The rows are grouped in 4 different ways at once. Each group adds its own fixed numbers to the row, and there is some noise. The rows also spread widely along 11 directions, which tell nothing about the answers.
(in the rows, 128 means zero)
Known rows, each followed by its group in each grouping:
[101 110 119 108 157 133 134  59 130 104  98 177  75 162 159 162 192 142
  68  93  72 106 105 157 141 155 125 117 112  55] | J_91 J_251 J_217 (2)
[121 129 151 160 139 107  95 167 100 129 187 129 119 143 148 119  97 108
 109 152 120 130 167  99 147 117 155 154 147 157] | J_878 J_762 J_117 (3)
[156 118 185 159 139 132  95 142 126 116 123 134 131 174 113 135  95 106
 107 113  71 121  87  94  77 115 163 117  98 131] | J_878 J_731 J_347 (0)
[157 125 161 149 168 125  94  91 126  84 113 145 136 196 159 194 151 180
 125 105  72  93  66 126  93 152 143 122  85  85] | J_66 J_731 J_347 (0)
[150 123 113  98 109 110 125 114 116 116  98 152 109 138 146 178 139 101
 144  85 103 129 113 173 110 143  90 131 128 110] | J_66 J_251 J_321 (1)
[125 123 109  83 135 121 136 104 171 109 113 111 151 103 122 129 124  82
 173 146 144 141 163 108  93  90 102 152  81 149] | J_91 J_762 J_117 (4)
[115 146  62 119 168  76  71  78 128 103 112 160 102 132 201 133 147 147
 118 165 113 133 172 150 123 126 128 136  97 127] | J_878 J_731 J_217 (5)
[ 41 121 119 151 168 110 161 109 111  87 163 135  51 119 150 100 139 135
  63 109  85  71 120 112 200  94 102 113 120 116] | J_91 J_762 J_851 (4)
[ 91 132 115 120 127 130 138 110 141 132 138 114  94 120  88 106 117 184
  87 119 133 134 138  53 151 114 154 119 125 127] | J_66 J_731 J_321 (2)
[ 51 115 126 146 132 106 146 129  67 111 154 152  43 124 146 142 129 132
 100 113  77  88 134 165 182 110 121  93 156 116] | J_66 J_731 J_851 (3)
[ 97 124 115 129 143 119 115 129 132 138 128 120 109  97  97  72  89  94
 114 145 149 139 142  56 119  73 153 125 103 157] | J_878 J_731 J_851 (5)
[ 83 127 108 100 142 118 175  83 196 102 104 132 125 138 146 132 156  83
 122 136 113 150 164 112 127 130 124 146  86 133] | J_66 J_731 J_347 (1)
[100 123 140 143 116 119 145 160  73 137 153 152  71 116 119 129 116 105
 111 102 108  98 128 159 175  99 110  89 155 118] | J_878 J_731 J_347 (2)
[ 67 128 117 106 103 120 164 123 174 130 122  99  92 138  88  86  90  93
  90 128  73 171 174  96 135 112 131 118 110 162] | J_878 J_251 J_347 (5)
[116 128 137 136 155 128 103  96  65 164 139 190 149 166 154 175 175 176
 133 151 130 106 164 164 168 148 165 107 147  71] | J_66 J_731 J_117 (2)
[123 181  79 151  93  83 153 131 147 115 130 118 113 151 156 117 132 195
 114 117 149 141 175 127 202 160  79 113 136 144] | J_66 J_731 J_347 (5)
[117 109 128  64 133 130 144 144 150 116 149 134  97  70 149 164 123  13
 173 150 136 159 178 150 101  85 103 182 120 160] | J_878 J_731 J_321 (2)
[146 143 173 137  93 140 178 212 140 100 195  90  97 118 120 134  93  95
 139 107 165 128 135 101 167 105  79 145 166 159] | J_878 J_731 J_117 (2)
[122 152 154 154 135 117 133 147 137  90 161 119 139 168 156 135 109 132
 103 129  89 126 143 120 156 135 115 142 128 143] | J_878 J_762 J_321 (4)
[ 50 124 112 118 151 108 157 136 129 103 156 131  66  95 128 107 106  98
 104 123 104 101 146 126 170  82 102 106 112 127] | J_91 J_251 J_321 (2)
[107  75 158  71 145 188 163  88 130 140 129 133  92 109  78 160 160  88
 126  98 133 129  93  99 128 109 136 150 129  74] | J_878 J_251 J_851 (2)
[104 116 155 140 140 147 151 132  97 150 109 176 144 124  85  82 129  55
 102 111 141  92 101 112 138  84 159  68 117  97] | J_878 J_731 J_117 (4)
[101 115 158 134 125 158 139  88 111 155  96 148 153 171  56 109 133 165
  84  95 104 116  93  80 138 134 174  90 122  80] | J_66 J_251 J_851 (4)
[146 126  90  95 150  86  82 111 108  88 159 126  79 102 200 189 142 126
 159 124 105 118 143 166 133 118  68 186 124 136] | J_878 J_762 J_347 (4)
[121 144 173 161 119 115 131 131 133  87  74 163 155 202 137 121 107  79
  99 107  28 103 115 163  85 125 133  64  83 119] | J_91 J_731 J_117 (4)
[136 155 101 126  78  95 104 151 116 138 116 122 116 119 116 118  90 125
 127 110 115 146 158 127 123 114 109 120 117 167] | J_66 J_762 J_347 (2)
[119 105 179 134 198 163 127  95  95 128 139 164 170 157 120 182 164 164
 154 139 145  76  84 114 137 115 169 109 103  59] | J_66 J_731 J_321 (0)
[ 93 132 136 106 135 155 198  83 190 111  71 152 162 166 113 119 165  78
 100 104 120 139 113 123 128 146 135 100  74  92] | J_66 J_251 J_321 (5)
[114 117 144 149 160 128 150  95 166  89 130 140 100 168 159 129 162 108
  57 102  99 109  99  81 139 146 129 146 103 107] | J_91 J_762 J_117 (1)
[144 105 167 123 140 132  90  84 104  99 104 162 113 188 163 194 155 123
  98  92  26 109  83 158  76 157 146 135 109  99] | J_66 J_762 J_117 (4)
[ 82 152 110 150 185  90 141 105 180  77 141 155 117 146 207 119 152 105
  85 160 117 108 155 111 151 123 142 132  75 126] | J_66 J_731 J_117 (0)
[126 105 146 106 100 146 187 130 175 126 149 108  75 128 102 119 138  73
  78  86 131 157 119  70 148 143 114 169 159 129] | J_878 J_251 J_117 (1)
[136 151 125 126  83 119 138 178 151 155 149  87 147 125  83  89  72 119
 149 143 166 178 189  79 153 117 114 142 143 180] | J_878 J_251 J_347 (5)

New rows, each followed by its group in each grouping:
[ 90 154 140 156 122  92 128 187 140 100 185 114  83 116 150  95  74 109
  93 138 110 130 171  79 158 103 126 145 127 194] | J_66 J_731 J_347 (2)
[ 72 119 138 130 119 161 185 112 120 133 119 104 119 137  59 108 121 160
 116 102 140 106  98  92 170 101 123  81 115 107] | J_66 J_762 J_851 (5)
[121 147 126 145 114  99 130 152 116 121 130 151 124 119 136 101 108  96
 115 117 125 114 144 120 148 113 116 113 119 157] | J_66 J_731 J_347 (4)
[147 108  99  91 146  96  91 140 110 129 202 107  76  80 159 170 120 127
 173 146 169 137 167 106 146 105  91 202 169 143] | J_878 J_251 J_117 (1)
[192 172 121 137  78 113 132 150 140 114 131 110 150 168 148 142 129 148
 130 101 146 147 146 133 158 164  75 146 151 136] | J_878 J_762 J_117 (4)
[112  97 127 104 195 136 135  65 156 106  94 171 120 112 146 148 178  72
 118 115 135  94  74 103  95 103 153 127  54  84] | J_66 J_731 J_347 (0)
[101 107 148 113 130 136 158 156 121 116 179 100  82  98 115 149 110 117
 159 128 141 115 134 102 154  95 104 146 140 155] | J_66 J_731 J_347 (5)
[152 119 109 124 132 107 101 113  83 127 125 150  96 132 149 161 144 126
 121  92 115 112 104 150 136 125 101 129 139 104] | J_878 J_762 J_321 (1)
[ 78 108 113 108 177 141 138  57 145 138 129 143  96 132 143 139 180 161
 107 162 133 136 165  83 162 136 151 156 119 100] | J_91 J_731 J_851 (5)
[ 70 125 164 166 159 122 134 148 118 127 197 130 110 155 127  99 108 136
  73 157 116 130 164  72 196 125 170 148 158 129] | J_878 J_251 J_851 (3)
[159 152 111 130 136 111 112  82 171  97 114 112 162 199 166 164 154 176
 122 133 108 153 149 116 121 166 120 158 107 107] | J_878 J_762 J_117 (1)
[102 103 124 106 149 128 125  93 129 103  92 131 108 106  90 110 116  98
 110  90  95 100  77  96  85  77 123  98  71 118] | J_91 J_762 J_321 (4)
[ 76 161  68 117 100  75 133 133 148 118 138  87 115 104  87  75  66 175
 131 132 126 140 185  83 159  93 104 109 113 174] | J_66 J_251 J_347 (4)
[111  83 159 134 162 139 101 137  80 179 188 175  83 102 151 120 151  67
  81 150 140 120 153  84 160 122 169 178 162 145] | J_91 J_762 J_117 (5)
[176 143 130 101  98 160 172  99 174 119  89 119 154 168 111 175 175 144
 143  91 170 148 116 126 129 161  99 124 122  73] | J_878 J_731 J_117 (2)
[123 149 104  97 170 138 131  87 170 129  98 150 207 129 124 125 153 109
 157 158 184 146 159 104 124 111 147 128  70  84] | J_878 J_251 J_321 (2)
[138 143  56 100 168 111 114  72 145 142 100 139 164 107 128 121 164 178
 161 144 220 129 151  92 154 124 111 127  87  92] | J_91 J_251 J_321 (5)
[116 156 107 153 121  92  91 111 136 139 108 126 131 178 129  98 105 173
  92 148  89 160 179  95 128 142 160 110 111 149] | J_878 J_731 J_347 (5)
[188 113 173  80 128 152 139 144 154  98 154 113 148 116 148 215 142  88
 211 121 152 139 123 127 101 134  81 208 125 142] | J_66 J_731 J_347 (4)
[137 179 116 146 110 104 148 161 161 100 161 105 136 156 151 117 111 152
 121 125 154 143 168 111 180 138  89 133 136 133] | J_878 J_251 J_117 (2)
[ 98 122 158 151 105 113 119 166  79 144 163 132  80 160 114 121  84 126
  96 118  57 131 148 142 161 125 131 103 161 144] | J_878 J_251 J_347 (5)
[153 158 105 133  83  89 145 176 119  77 170  89  43 123 169 165 105 171
 145  87 128 114 129 151 168 140  32 135 163 161] | J_66 J_731 J_117 (5)
[119 148  98 124  58  79 134 146 134  95 142  79  35 142 134 154  94 184
 122  88  66 156 165 143 147 152  73 131 160 173] | J_66 J_731 J_347 (3)
[ 91 123 104 141 158 104 111 112  82 167 165 166 107 120 138 113 141 148
 102 158 148 120 182 109 194 115 158 126 163 114] | J_878 J_731 J_321 (1)
[180 112 153 126 107 136 126 179 107  97 168  66  96  98  75 146  73 134
 164  65 162 105  50  70 113  76  71 139 140 148] | J_878 J_762 J_321 (1)
[140 135 162 103 134 159 191 126 187  74 141 107 148 151 130 181 150 122
 157  90 150 122  92 114 143 141  80 155  96  97] | J_66 J_251 J_347 (2)
[161 145 152 157 126 108  80 149  59 165 146 180 187 170 180 168 141 128
 155 158 112 121 193 182 171 160 124 146 155 131] | J_91 J_762 J_347 (4)
[ 65 121 107 105 127  92 100 131  91 155 155 128 102  96  99 102  77 123
 141 179  91 143 218 122 136  71 154 118 143 171] | J_878 J_731 J_321 (4)
[166 111 203 137 123 144  76 126 115 118 111 136 157 199 112 171  99 121
 122 108  62 148  96  95  54 156 177 154 113 124] | J_66 J_251 J_851 (3)
[161 133 128 143 135  99  30 125  51 141 120 151 144 153 118 142  96 183
 150 139  95 117 135 133  93 109 156 107 134 126] | J_878 J_731 J_217 (4)
[127 149 159 152 121 150 174 128 168 121 125 111 196 178  82 116 131 165
 131 108 176 134 115  67 167 151 140 114 108 100] | J_66 J_251 J_347 (3)
[123 117 161 113 146 140 128 143 117 135 145 166 155 111 121 122 127  60
 133 138 149 122 136 113 132 115 145 153 129 132] | J_66 J_251 J_217 (4)
[170 143 101 128 160 107 105  90 136  82  92 161 147 159 177 168 168 128
 147  96 146 104  87 159 114 141 100 114  87  61] | J_878 J_251 J_117 (3)
[ 84 118 105 129 176 108  92  81  90 156 127 189 102 133 163 130 161 146
  93 155 115 121 166 119 151 133 180 124 122 112] | J_66 J_731 J_321 (5)
[143 144  79 106  77  87 101 143 105 157 132 100 108 115  92 129  87 168
 161 134 141 168 194 117 136 112 105 129 166 162] | J_878 J_731 J_321 (1)
[171 152  97 119  83  69  72 141 125 135 132 114 120 155 162 159  98 157
 161 155  97 177 224 139 107 152  98 165 154 180] | J_91 J_731 J_117 (1)
[104 126 149 120 112 123 129 162 133 147 180  96 140 139  95 128  85 125
 153 165 125 171 205 100 155 121 143 160 155 161] | J_878 J_251 J_347 (3)
[ 91 134 100 124 128 121 133  91 125 126 120 101 105 157  96 120 122 204
 102 122 100 135 142 110 155 120 126  97 119 113] | J_878 J_762 J_321 (5)
[106 129  82 110 150  84 100  68 138  88  77 168  97 149 174 152 154 112
 107 104  73 121 120 165  89 136 129 108  79  92] | J_66 J_251 J_117 (3)
[127 128 155 111 116 139 128 122 118 146 139 140 168 155 129 159 139 114
 144 149 117 141 175 136 136 145 145 151 140 133] | J_66 J_762 J_117 (4)
[117 138 109 139 138 106 119 130  64 138 111 196 127 121 151 117 138  77
 117 105 128  87 120 184 171 108 103  86 130  90] | J_878 J_251 J_851 (4)
[101 124 162 148 154 128 130 141 132 110 182 132  94 142 138 127 120 146
  73 110 114 113 114  66 172 134 150 153 130 123] | J_66 J_251 J_347 (2)
[141 157  98 133 147  70 107 128 159  54 145 138  62 128 235 158 136 119
 102 118  95 119 149 139 128 135  74 162 105 145] | J_91 J_731 J_117 (2)
[ 68  75 154  95 166 169 144  73 112 159 137 157 102 130 108 150 171 115
  98 136 103 124 129 102 140 128 182 144 122  99] | J_66 J_762 J_321 (5)
[126 130  78  98 113  98 133 156 113 143 155 142  77  52 127  92 114  72
 118 110 184 130 150 112 176  96  82 151 158 152] | J_878 J_251 J_321 (4)
[ 94 166 148 184 138 108 146 152 110  94 169 114 119 193 148 128 107 199
 112 139  99  99 153 138 197 131 112  78 141 116] | J_878 J_731 J_117 (5)
[162 172 104 142 143  84 101 117 151  71 107 139 154 155 183 141 128 148
 129  98 125 108 100 122 124 142  86 132  79 120] | J_66 J_251 J_347 (4)
[ 91 144 145 145 132 126 170 147 132  96 119 111 148 134  77 112  83 139
 152 120 131  86  97 111 126  68 121  54  80 123] | J_66 J_731 J_321 (0)
[170 107 128 115 116 126  75 122  78 201 120 156 135 124  95 143 130 130
 147 139 152 147 156 111 117 125 163 135 151 120] | J_878 J_731 J_347 (0)
[ 71 104 183 133 179 164 181  89 164  86 116 150 143 176 123 142 157  89
  91 108  90 106  83 102 133 133 164 122  84  73] | J_66 J_251 J_851 (3)
[ 84 127 140 129 105 108 150 172 125 114 173 105  58 108 116 118  83 108
 119 122  91 127 169 117 158  94  98 127 142 173] | J_91 J_731 J_347 (2)
[154 118 136 149  68 115 112 193  47 150 170 135  44 113 117 126 106 106
  87  73 123 121 117 146 174 132  97 130 206 149] | J_878 J_762 J_217 (3)
[109 118 173 139  87 131 134 171  96 151 172 130  75 151 111 131  98 104
  88 126  69 147 174 130 150 128 146 122 184 148] | J_878 J_731 J_117 (2)
[106  89 159 121 121 152 153 124 110 122 136 120  61 120  66 112 119 115
  84  75 103 100  70  83 131  93 137  95 145 106] | J_878 J_731 J_117 (4)
[150 150 106 124 107 101 122 126 105 104 132 141  84 138 174 185 149 171
 140  92 118 114 131 174 162 148  75 126 142 111] | J_66 J_731 J_347 (2)
[157 135 125 105  82 146 188 128 156 112 127  72 109 139  80 176 136 200
 169  85 167 120 102 110 144 133  74 112 140 103] | J_66 J_731 J_117 (0)
[170  94 165  98 131 154 132 136 114 125 123 126 124 108 108 179 128  84
 197 101 151 109  85 126  91 100  87 138 108 123] | J_91 J_731 J_347 (5)
[126 111 156 128 129 156 145 137 130 169 109 177 143 114  84  76 135  33
  79 103 167 122 111  71 128 107 164 108 112 108] | J_91 J_251 J_117 (2)
[140  96 126  85 143 141 115 112 106 154 107 154 141 104  90 151 132  72
 169 122 152 121 110 134  94  88 135 117 104  94] | J_878 J_251 J_321 (0)
[ 65 119 136 101 140 134 171 112 148  77 115 116  83 117 100 141 110 114
 130 102  82 102  99 124 107  75 113  88  81 114] | J_66 J_731 J_321 (2)
